The rows of a group lie close to one hidden flat surface of 9 dimensions, which may be shifted away from zero. Surfaces can cross.
Some rows, each with its group after it:
[ 34  -6  24  -7   4   0   2  33   8 -30   7  25 -13   4  15   9  12   3
  -9]	Z249
[-12   9 -19 -17  19  -1  -8   6 -30  20 -16   8  16 -20  22   0 -39  21
  31]	Z677
[ -1   1  18 -19  -3   3  17  -7 -23 -12   5  10 -22  -5  11  16   0 -23
  -8]	Z249
[-10   8   6   5   7   9 -10 -58 -13  33  43  -6  25   0  22 -20  -2 -26
  25]	Z593
[ 13   8  -8  -5 -16  13 -20  -3 -32  10  36  14  22  18  23  -8  15  37
  21]	Z619
[-31 -20  -6  -4  -3  -7   1  14  -2   1 -18  10   3  -3  29 -18  -6   7
  -5]	Z677
[ 12  -2  -9   4 -19 -15  14  -8   3 -14  26   2 -19  -1 -16   0  23 -25
 -15]	Z593
[ -9  -7  -9 -10   1  18 -18   5   9  15   8   7   4   7 -16 -10   0  14
 -13]	Z62
[-32 -13 -23 -35  -4  -7 -22 -16  12   8   4  23   3   9 -25 -22   0 -24
 -23]	Z62
[ 19  -3  14 -10 -16  -9   6 -16 -19 -24 -12  12 -14   9   0  17  18   0
 -10]	Z877
[ 19  11  63  24  -1   8   1 -22  -8   0 -28  -8 -27 -12  39  11 -22  21
  44]	Z249
[ 61  13   4  -2  47  37 -18 -11 -13  -2  35   9  35  -1   7   9 -13 -19
  -4]	Z877
[-22  18  -1   6 -12  24   2 -29 -12  17   9 -17  23  11   4  -1 -26 -13
  38]	Z877
[-11  57  -5  25  15 -17  29 -20 -24 -26   3 -17  18 -18  18  46  -8 -36
 -34]	Z677
[ 34 -25 -16   8  -6  17  -4 -29 -34   9  -2 -12   4  28  -5  -9  24  11
  -6]	Z62
[  3 -36  -5 -20  14  -5   2  10 -17   5 -17  13  -1   1  26  -4  18   9
 -23]	Z449
[ 24   5  23  37   7  24   1  29  10  -9  -3 -16   8  21  18  19  19  39
 -30]	Z62
[ 20 -23  -7 -36   5 -12 -16  12  17  -5   1  26  -7  -3 -26 -10   3  -9
   9]	Z619
[  8  20 -19  -8  16  10  -5  -9 -28  27   6  -4  19 -10  -4  12 -21  18
  38]	Z677
[ -9  31  -6   3  -9 -16 -35 -21   7 -36  25  31  36  22  19  -9   9 -10
 -27]	Z593
[-12 -18  -5  10   6   2   5  17  12  11 -15 -13 -27 -14 -15 -14  -9   8
 -11]	Z593
[-13  16 -34  -8   2   7 -40  48  11 -15 -10  25  24   9  -9 -16 -24  36
 -10]	Z449
[ 18 -15  13 -29  19   5  10  -3 -22  32   0   5  -2 -19  13  11  -6  10
  53]	Z677
[ -1   2 -12  -8   2  -9   6 -10 -13   1  -3  -2  13   2   4   8   6 -16
  -8]	Z619
[ 20  16 -39 -13  13   3  -7  13 -10  24  12  -6  10  -6 -47  20   1  24
   1]	Z677
[  5 -12 -15  -7 -12  -9 -11 -24 -19  12  -8   2  -7   1 -11 -16   0   9
  27]	Z877
[-15 -16  30  13   3  -4 -23 -29  28  12 -39  -2 -25 -10  -7 -28 -24  10
  17]	Z449
[ -5   4 -16  -1   6  -6  -8   9  -1  -5  -6   4  16   2   1   1  -4   3
  -6]	Z619
[ 34   7  31  17  -3  -2   1 -15   6 -13  22   2   2   8  16   4  21  -4
  10]	Z249
[ 18  -2   0  -4  12  25   2  23 -13   8  21   3   5  -1  17  -5 -10   7
  15]	Z677
[  0  -3   3 -11 -10   3   9   4   5 -10   1  -1   4  18 -12  16  12 -11
  -6]	Z877
[ 17   1 -13   0  -9  -7   3  25  12  -3   4   1 -42 -17 -55   4   4   7
  -4]	Z593
[-12  12  -5  26 -10   9   6  26   3 -16 -23 -16   8  10   6   6 -15  14
  -1]	Z62
[  8   5 -15 -14  15 -15   7  11  -8   8  -6   0   1 -16 -14  19   5   7
   6]	Z677
[-28   0 -17  17 -16 -11  22 -27 -12  28  15 -28  12  -1  13  -5  17  -7
  18]	Z249
[ -4  33  -2  37 -22  10  -1  18   1 -33  -3 -14  -1   0   1  -8 -35  -4
  29]	Z593
[ 13  -4  11 -29  -2   3  23 -16 -22  -1  40   9   5  -1  20  15  18 -36
  11]	Z249
[-19  -5 -16 -28   6 -32   5 -10   3  25 -21   1  -2 -13 -25  19  15   7
   0]	Z449
[  5  36 -17 -23   9  22 -27   0   0  15  54  18   3   2 -52   2 -14  -9
  -6]	Z249
[ 20 -30  20  14   1  16  15 -11 -15  13 -10 -19 -27   5   8  -1  20  13
 -11]	Z619
[-17  19  24   6   6  13 -19  19  47 -13  13  11 -23   0 -33   1 -10 -12
 -49]	Z619
[  1   8 -10 -10   2  14  -9  26   6   0  25   9   6   4 -14   4  -3   0
 -11]	Z249
[ 26   4 -24   0 -10 -24  -6 -10  -2   1 -21  -4   1   6 -46  21  27  29
  -3]	Z677
[ -5  21  19   5   3   4 -12 -68  -5  17  -7 -14  -2  -1 -31  17 -12 -16
   9]	Z249
[  6  15  16  22  -9 -12  -2 -24 -17 -11  -2   0 -17  -9  18  -1  -4  10
   6]	Z877
[-25 -25  10 -16 -11 -17  51  26 -26   4 -20  -6 -19 -14  46  16  14  -3
  13]	Z249
[ -6  22   7  -2   1  17 -28  13  26  -6  47  21   5   9  -9 -11  -2  -5
 -27]	Z62
[ 27 -52 -15 -27  -2   1   0  18   4 -12 -15  15 -11   6 -15 -24   6 -17
  10]	Z619
[  9  11  -8  11  -6   4  -6  -1 -10 -18  33   9  17  13  15 -12   7 -10
 -16]	Z593
[-15 -48 -39   0 -13  37  -9  56   1  -7 -25  -8   5  27  -4 -43 -17  13
  -7]	Z619
[ -1 -44   4  12   3  25   4  -5 -26  -2 -63 -18   9  21  39 -11 -11  17
 -10]	Z62
[ 16 -19   6  -4   2  -2   8 -11  -8  10  -3  -5 -12   5  -7   4  21   6
 -12]	Z619
[ 22  -4 -27 -18  -3   2 -15   4 -17  15  19  13   9   9 -17  -3  16  27
   6]	Z677
[-26  21 -33   5  -1  -5   6   7   6  13  11 -15   3  -3 -34   9  -1  -6
 -22]	Z593
[  2 -16 -28 -10  -8  14 -24  14  23  33  21   0   2   8 -50 -27  -1  22
  33]	Z449
[-15 -34   3 -58  14  -3  -3  15  -7  26 -38  18  16  11  15  17   2  31
  16]	Z449
[ 13 -34 -27 -23   6  -3  15  34 -23  -9   8  19  10  12  24  -1  38   6
 -45]	Z449
[  5  -8  19   3   3  24  -2  11 -14 -14  -1   5  -5   8  27  -5 -14  -1
  -9]	Z62
[ -9  11  -3 -25 -17   7 -13  32  27 -31  14  25  12  29 -20  13   6  -5
 -19]	Z449
[-18  14  16  13  13  14   7 -11   8  11   9 -12  19  15  15  25   9   0
 -37]	Z62
[  5 -17  11  -5  11  -8  27 -22 -17  -6 -27 -10  13  -7  31  15   5 -30
   8]	Z877
[ 30 -11   7   4  -8   3  11  21  -8 -15   1   1 -15  -1   6   0   7   3
  17]	Z593
[ 10  -4  -4  -3  -1  -8  -2 -13  -5  -6  27   9  -5   0   1  -9  19 -12
 -26]	Z449
[ 15  26  32  34 -14  13  -8  13  20 -22   8  -2  11   7  21  -1  -9  14
  30]	Z62
[ -2  -4   3  15 -11  32  10  28  -1 -10  11 -12  16  29  18   3   9  11
 -16]	Z677
[  3 -24  -3   1  -2  -8  13   9   2 -18 -16  -2   2   6  17  -5   9 -18
 -10]	Z877
[ -1  10   4  -9   9  -2  -7 -23  -5  21   5   1  12  -6  -1   7  -9  -2
  32]	Z619
[ 31 -11   6  -3  12  -6   0  -8  -5  -8   8   7   3  -3   2   1  13 -15
  -1]	Z877
[-13  -7  -5   3   9   4   8  21   1  -6 -20  -6  11   2  23   7  -2   8
 -17]	Z593
[ 29 -28  11  -5 -17  17  -8  29  -1 -36 -23  13  -9  23  17 -15  -5  14
   8]	Z877
[-24  34  47  19 -23  40  10  10  21  -8  17 -17   6  21  19  18 -26   3
  31]	Z877
[ 19  -9   3  15  -4  22   2   5 -22  -8  -2  -7  -3  13  12   2   3   8
 -10]	Z62
[ -6 -12 -17  25  15  20  -7  21  12   1 -18 -20  -4  -2 -13 -22 -20   7
 -31]	Z619
[ -2 -38 -17 -10  -9 -10  24 -17  -8  24   5 -17   0   3   0 -14  29 -21
  11]	Z593
[-17  38  -4   4   5  16 -16 -21   5  -8  17   2   5   8 -35  15 -15 -24
 -45]	Z249
[  7 -33  54 -41   6  -1  -4 -29  -3  10 -38  17  -7   3  33  13   0   7
  42]	Z449
[-11 -21   6   1   3  14   6 -12  -5  19  -5 -10   1   5  19 -13  -1  -3
  -1]	Z449

New rows, each followed by its group:
[  4  28 -32 -13  18  -9 -26 -19   1   8  29  15  33 -13 -22 -14 -27 -26
  29]	Z619
[ -7   0  -8   4  -8 -11  20  17   2   5  11  -7   3  -3   9   9  20   4
  -1]	Z249
[-10  -3 -10   0 -20 -17  14 -27 -21  15  18  -6 -18  -6  -8  -4  26 -10
  -5]	Z249
[-26  -2 -10 -43   5  -1  33   2 -18  16  19   3  11  -1   2  28   7 -32
  -4]	Z249
[-10  23  -5  41 -18   4  -5   7 -10 -22  19  -6 -18   2   7 -20  -4  11
 -26]	Z249
[  8  -3  -8  20   4  29 -12   5  -1  -5  12  -3   9   7   3 -34 -28  -9
   7]	Z619
[  5  -6 -51  25   6 -24  -9  39   8   6 -19  -7  -5 -24 -22 -30  -8  32
   2]	Z449
[-15   0 -11 -20 -10 -18  29  -9 -14  25  25  -6  -3  -5  -2  17  26  -9
   9]	Z249
[ 26 -13  16 -10   9   4  13  14   9   4  48  14 -17 -12   3 -10  21 -25
  -3]	Z677
[ -5   0  -2  22   7  -5   4  -5  -5   6 -20 -12   3 -17  17 -13 -16   7
  15]	Z449
[-50  22 -28 -11  15  -5 -33  12  12  19 -43   9  26  -8 -10  -2 -42  39
   1]	Z449
[ -3   6 -18  40 -21  47  -1  34  11  -8  13 -30  30  48  -8   1  14  29
 -31]	Z677
[ 12  -6  -8  -8 -11 -12 -14  -1   3 -17   5  19  15  11   9 -10  14   1
   6]	Z593
[-21 -11  -2 -17  17  37 -21   9 -16 -16  24  27  -4  13  24 -28 -22 -26
 -68]	Z62
[ 33 -17 -28  -9 -17   9   5  29  -7   5  12  -3   1  12 -24  -8   6  16
  56]	Z593
[-23 -20 -23   8  -1   1   9  42  51  17  19 -13   9  -3 -15 -27   8 -10
  15]	Z877
[ 40 -12  -4 -19   6   3   1   5 -15  22  -4  -3   2   4 -21  17  12  33
  30]	Z677
[-22   8 -14  38  10  12 -52 -18  13  15  -1   0   0 -10  -8 -58 -38  16
 -11]	Z449
[ -4 -11  -7  -2  23  -1   2  11   4  -7 -45  -5  18 -12  18  -6 -33 -10
  21]	Z619
[-39 -30   2 -13   5  12   0  -1  18  38 -36 -18   0   7 -10  -6 -11  12
  10]	Z449
[  1  13  10   9  25  -8   8  -4   8  19 -10  -9   5 -21  11  14 -11   6
  13]	Z877
[ -1   0  11 -28  -5 -14 -12  20  19 -30 -21  29   3   9  -3  18  -1   6
  -4]	Z449
[ 21  -3  -5  12   5  -5  -6   0 -16  -3   1   4   5   1  17  -5  10  26
 -11]	Z619
[  4  22  14  12  14  10 -20 -13   3   2  26  10  -9 -11   2 -14 -11   2
 -21]	Z593
[ 33 -39  51  13   3  17   4   2   1  11 -22  -7 -43   4  14   0  17  35
  -2]	Z619
[-44   9   6 -34   2 -11 -28 -47  18  23   1  17   3   7 -33   5   8 -12
 -41]	Z449
[ 31 -11   6 -10  24  11   4  -2  -1   9   9   1  18  -3   5   4   3 -14
  15]	Z877
[  2  21   8  27 -26  -9  -5 -24  10 -15   8  -6 -21  -8 -25 -24 -21 -20
  48]	Z593
[-10   4 -25  -9  -1  -2   0  31   7  19  11   2   2  -4 -21  -3   8  21
   3]	Z249
[ 16 -42 -34 -31 -15   1 -13  34   6  -8   6  20 -13  20 -33 -21  28  12
 -19]	Z619
[ 13 -12  11 -41  11  23  -4  28 -12 -20  -6  28 -11   5   5   7 -19 -18
  -9]	Z249
[ -8  19   6  20   6  21  22  15  -9   3   5 -21 -10 -14   5  15 -18  -9
 -16]	Z593
[-46 -21  18   9 -22  16   5  -2   8   2 -14 -12  18  30  54 -17   8   7
   0]	Z677
[-12 -18  17  17 -13  43  16  29   4  -2  15 -19  13  33  33  -4  16   7
 -15]	Z677
[ -4  10  17  -5   1 -15 -21 -17  11  -5 -16  15  -7 -11   0  -3 -16   5
  18]	Z449
[ 11 -10  35  14  -7 -20  33   4  -8 -19 -18  -4 -16  -5  40  20  24  -4
  -4]	Z249
[ 22  -2 -26  -1  -9   8 -19  15  -5   0  15  11   9  18 -18 -12  14  26
  -6]	Z677
[ 17   8  -3 -14  24 -40   4 -14  23 -20   0  13  -9 -27 -30  19  13 -51
 -42]	Z619
[ 15  -2  27 -11  10 -11  -4 -17   8  15  -1   7 -17 -12  -6  12  12  12
  -3]	Z619
[-39  -2 -15 -32   1  26   3  24 -27  -2 -18   9 -18  -4   5  -1 -44 -10
 -11]	Z249
[  9  11  12  25  -7  11   3  14   1 -41  20   4 -10  13  20  -5  12 -14
 -64]	Z619
[ 41  22  12 -17   1   0 -48  25  12 -20 -11  42  -2  -2 -21   1 -25  53
  42]	Z593
[ 14 -13   9 -12   7   8  -3  -8  -3   0   2   5   7  -2   8  -9 -15 -21
  33]	Z619
[-10  -7  31 -25  18 -26 -23 -39 -11 -17 -35  38  -5  -8  36   4   1   3
 -41]	Z449
[-15 -13  29 -31  -6 -22  18  23  16 -36 -31  22 -26  -6  20  18   3 -21
 -20]	Z62
[-12 -14  25  -6  -5  24  -5 -19   1  -7  20   3   4  25  20  -9  12 -23
 -39]	Z449
[ -7  -5  -2   4 -11  -9  11 -19 -18   2  -1  -8 -15  -1   5  -2  10  -9
  -4]	Z249
[  1  -9 -16  -1 -10   9   3   3  13  24  28 -16   6  19 -37  10  29   6
  -7]	Z677
[  6 -24  17 -19 -16  16  -5  -7  17  -1  24   5 -11  25 -12 -11  26 -17
  -8]	Z449
[-10  -6  21 -15  -2  -6   7 -15 -12   2 -39   1 -40 -14  -8  13 -12  13
  -2]	Z249
[  0 -10  20 -28 -12   1   5   5   4 -16   1  20   1  14  17  11   9  -8
   5]	Z619
[-11 -12  16   8  -3 -21  31  -9  32   6 -11 -21 -13  -6 -12  21  31 -22
 -12]	Z677
[ -5 -29   2  -1   4   9 -40   6  41   9 -15  13  19  23  -5 -26   7  28
  -8]	Z62
[-10  19   3 -27  16  13   2 -37   0  13  17  -6  29   8 -15  26 -11 -42
   0]	Z249
[ 16 -16   3  -1   0 -20  14 -23 -21 -11  -6   1   1  -5  18   2  19 -23
  -2]	Z877
[ 12  -4  -2  16   1 -13   2   7  28  -5  -1  -9 -10  -7 -28  -3  10   1
  -7]	Z677
[-13   3  15  -9 -14   2  -6   5  26 -11  -7   2   2  14 -10   5  -2  -9
   5]	Z449
[-48 -14   8  12   3   1   6   2  37  27  -8 -14   2 -13  14 -25 -17 -14
  14]	Z677
[ -6   3  -1 -13  -2 -21  32  15   0   6  16  -4   0  -7  12  31  34  -4
  -2]	Z249
[  5  21 -15  10 -21  -1  -1 -20 -12 -12  46  -2  28  14   4  -7  11 -24
  14]	Z593
[ 10 -39 -32 -49 -11 -33  31   2 -22 -21  -7  13   7  13  -7  18  49 -42
 -23]	Z619
[ -4 -19  -9  18  -4  -8  -5   1  19  10  -5 -10 -19  -5 -20 -27   9  -1
 -18]	Z449
[-24   4  21 -10  11   8  43 -10   9  36  23 -28   2  -8   2  33  12 -35
   3]	Z677
[ -1  21  17 -21   7  -4  19   0  -8  -4  14   6 -10 -11   1  38   5 -15
 -12]	Z249
[-61 -10 -19 -25  26  -9 -19 -25   4  61 -43  -7  19 -14  -8  -3 -25  26
   2]	Z449
[ 28 -22   1  21 -10 -15  -5  -3  19 -24   4   2   0  17  -2 -15  39   2
 -28]	Z249
[ -8  14  -7  -9  11  30  11   9 -33  23   7 -14  29   8  20  30 -20  17
  17]	Z677
[  3 -19   5  -1  -7   8   6   9 -13 -18 -12   5  -6   6  22  -9  -7 -11
  -4]	Z249
[  5  -9  -1  20   6   1  15  34  -8 -21 -23  -4   4  -6  43  -4  -6   8
   0]	Z449
[ -6  -8 -14  -3  -5 -17  -7  -4   6   3 -11   6   1  -3  -8  -7  10  12
   3]	Z677
[-16   3   8  -3  13   2   2  -8  13  12 -33 -13  10   3 -11  21  -6   4
   3]	Z249
[ -6 -13   7 -49   6  -6  29 -25 -16 -18  -7  10   2  11  -1  36  18 -62
 -34]	Z249
[  0   2   2  -6  13   2 -17   6   6   6  -6  12  -2  -4  -2  -3  -8  20
 -10]	Z593
[ 15   8   6  -6   0   5   4  17  -4 -14  -6   5  10   3  14  14   1  11
   0]	Z593
[-17  15  25 -37  -5  13  22 -12   6   8 -17 -11  10  24 -25  70   7  -7
   1]	Z877
[ -9   6   3  28 -32  24  -5 -36 -46 -22  -6  -8   7  13  36 -26 -33 -11
  29]	Z877
[  0 -35   9  -8  -3 -14   5 -25   3 -18 -50  -5 -14  14  -1   4  15 -13
 -25]	Z249
[-18  15 -40  -5  30 -34   1 -31 -28  52 -12 -11  16 -42  -7   4 -13  16
  27]	Z449
[ 14  -9  14  -9   1   3  -6 -10  -2   4  -5   5 -15  -4  -8   3  -2   7
  11]	Z249
[  7  22   5  29  19  25  -1  15   1   2  24 -10   7 -19  15 -12 -38 -11
  17]	Z677
[ -5  -7  50 -40   0 -14  11 -18  23  24 -12  11 -26  -3 -11  35  17   6
  15]	Z619
[ -8   5   3  -2   2  -5  -6   6   4  -1 -21   4   4  -8   3   0 -14  10
  17]	Z449
[ -1 -13 -12 -25  -4  -3  -2  -2  -7  -7   4  15 -16   7 -23  -1  10 -16
 -31]	Z249
[ 10  19   0  13 -17 -11   3 -33 -25 -21  26   5  14  13  21   9  24 -15
 -19]	Z677
[  8 -25 -28  -2   4  -3   9  -8 -33  18 -14 -14  12   2   8   0  15  16
   1]	Z619
[ 15 -15  -3   3 -12  -2 -12 -17  -2   4   8   1  -8   6 -12 -16  13   3
   6]	Z249
[ 20 -13  16 -59  15   2 -11   9 -32  -3 -11  42  23   6  42  23   0  24
  26]	Z449
[  6 -18 -11 -32  19  32 -54   3  18  36  47  33   1  11 -31 -33   6  21
 -26]	Z62
[  1  -7  -3   6 -13  -6  -1  -3  12   9 -12  -7 -20  -9 -25 -15 -11   2
  37]	Z593
[ -5  -7 -12 -18 -18   3  -9 -13 -22   9  15  11  15  20  12  -6  19  18
   5]	Z677
[-30 -14  -4  -8   6  18 -16  20   5   6 -26   6  17  12  18 -12 -18  18
 -10]	Z449
[  5 -30  11 -45   5  -7   5   5  -9   8 -38  17 -34 -11 -17  12   1   9
   4]	Z249
[ -9  11  15  30   6 -17  23  -7  23  -9 -15 -25  -6 -13   5  10   0 -22
  -5]	Z677
[ 27  26  -4 -26 -17  15 -20  22 -10 -36  66  40  21  29   3   3  14 -10
  -2]	Z449
[-22  -6 -10 -42 -15  -6  13  -8  -5  10   9   8  11  17 -10  22  18 -15
   1]	Z619
[ 21 -11  11 -11   1   1  16  -7  -6  12   2  -5  -4   1   2  16  15   1
  21]	Z677
[-10 -51 -25 -46   0  12 -17  35   7  46   9  21   1  14 -15 -26  13  38
  19]	Z677
[ 11   6  -4   3   4  20 -22  15  12  -8  15   9   9  11  -9 -13  -9   2
  -5]	Z249
[ 11   6 -29  22   4  13 -14   8 -14 -10  10  -4  21   2  10 -26 -17   1
  -7]	Z619
[-10  25   7  12  -8   5  -4  -6  14   1  13  -7  15   7  -5   8   1   1
   7]	Z62
[ 21 -12  31  13  -4  14  10   5   8 -11  23  -1  -6   6  28 -12  12 -21
   7]	Z677
[-21 -14   4 -13  10  21  -2  -7 -15  31 -11  -7  18   2  31  -8 -20  13
  27]	Z449
[ 35   0   5  -3   2  -3  -5  -2 -26 -17  -1  16   1  -3  20   0   3  12
  14]	Z677
[-18  24  36  48 -28 -22  15 -36  -9  -6  13 -12 -29 -22  43 -19  -4  -3
  37]	Z877
[ 11  -6  -8   7 -14   1 -13  -5  -2   2   5   3   6  13  -1 -12  11  18
  12]	Z677
[ 10 -24  15   4  10  -6  -2  10  19   3  -9   5 -15 -19  12 -25 -15   1
  33]	Z677
[  7  -8  -5 -43   1  -8 -15  -4  -8   2  17  29   9   9   0   9  21   3
  -7]	Z449
[ -8  22 -19  17  -9 -25 -15  -2  -1  -7   5   6 -18 -10 -21  -6   8  21
 -31]	Z877
[ 10  -4  39  20   1   6 -12 -37  15 -10   7  -4  25  28  36   2  29  -8
 -19]	Z62
[-29 -15   4  -1  15 -16  -7 -26  -2   5 -29   6  -5 -11  14 -10   3  -4
 -44]	Z449
[-27   3   4   8  14   4  -8 -39 -14  10   2  -3   9  -3  26 -10  -8 -13
 -24]	Z449
[  3  -2 -32 -12  14 -13 -32  11   2  18 -14  18   8 -13 -18 -20 -14  38
  15]	Z449
[  0   7  -3  -5   5 -22   7 -14 -11   1  -9   3   2  -9   4  15   5  -1
   6]	Z677
[ 32  -9   8  -8   1  -3 -27  -5   2  -6  21  29  -6   0  -1 -21  11   6
   0]	Z593
[  6 -12   1 -24  -6  21 -11  -8  10   9  32  11  -1  12 -26 -18  -8 -26
  20]	Z619
[  3   9  20  10 -12   6  -5   1  12 -36  11  12  -2  11  10   0   0 -19
 -13]	Z449
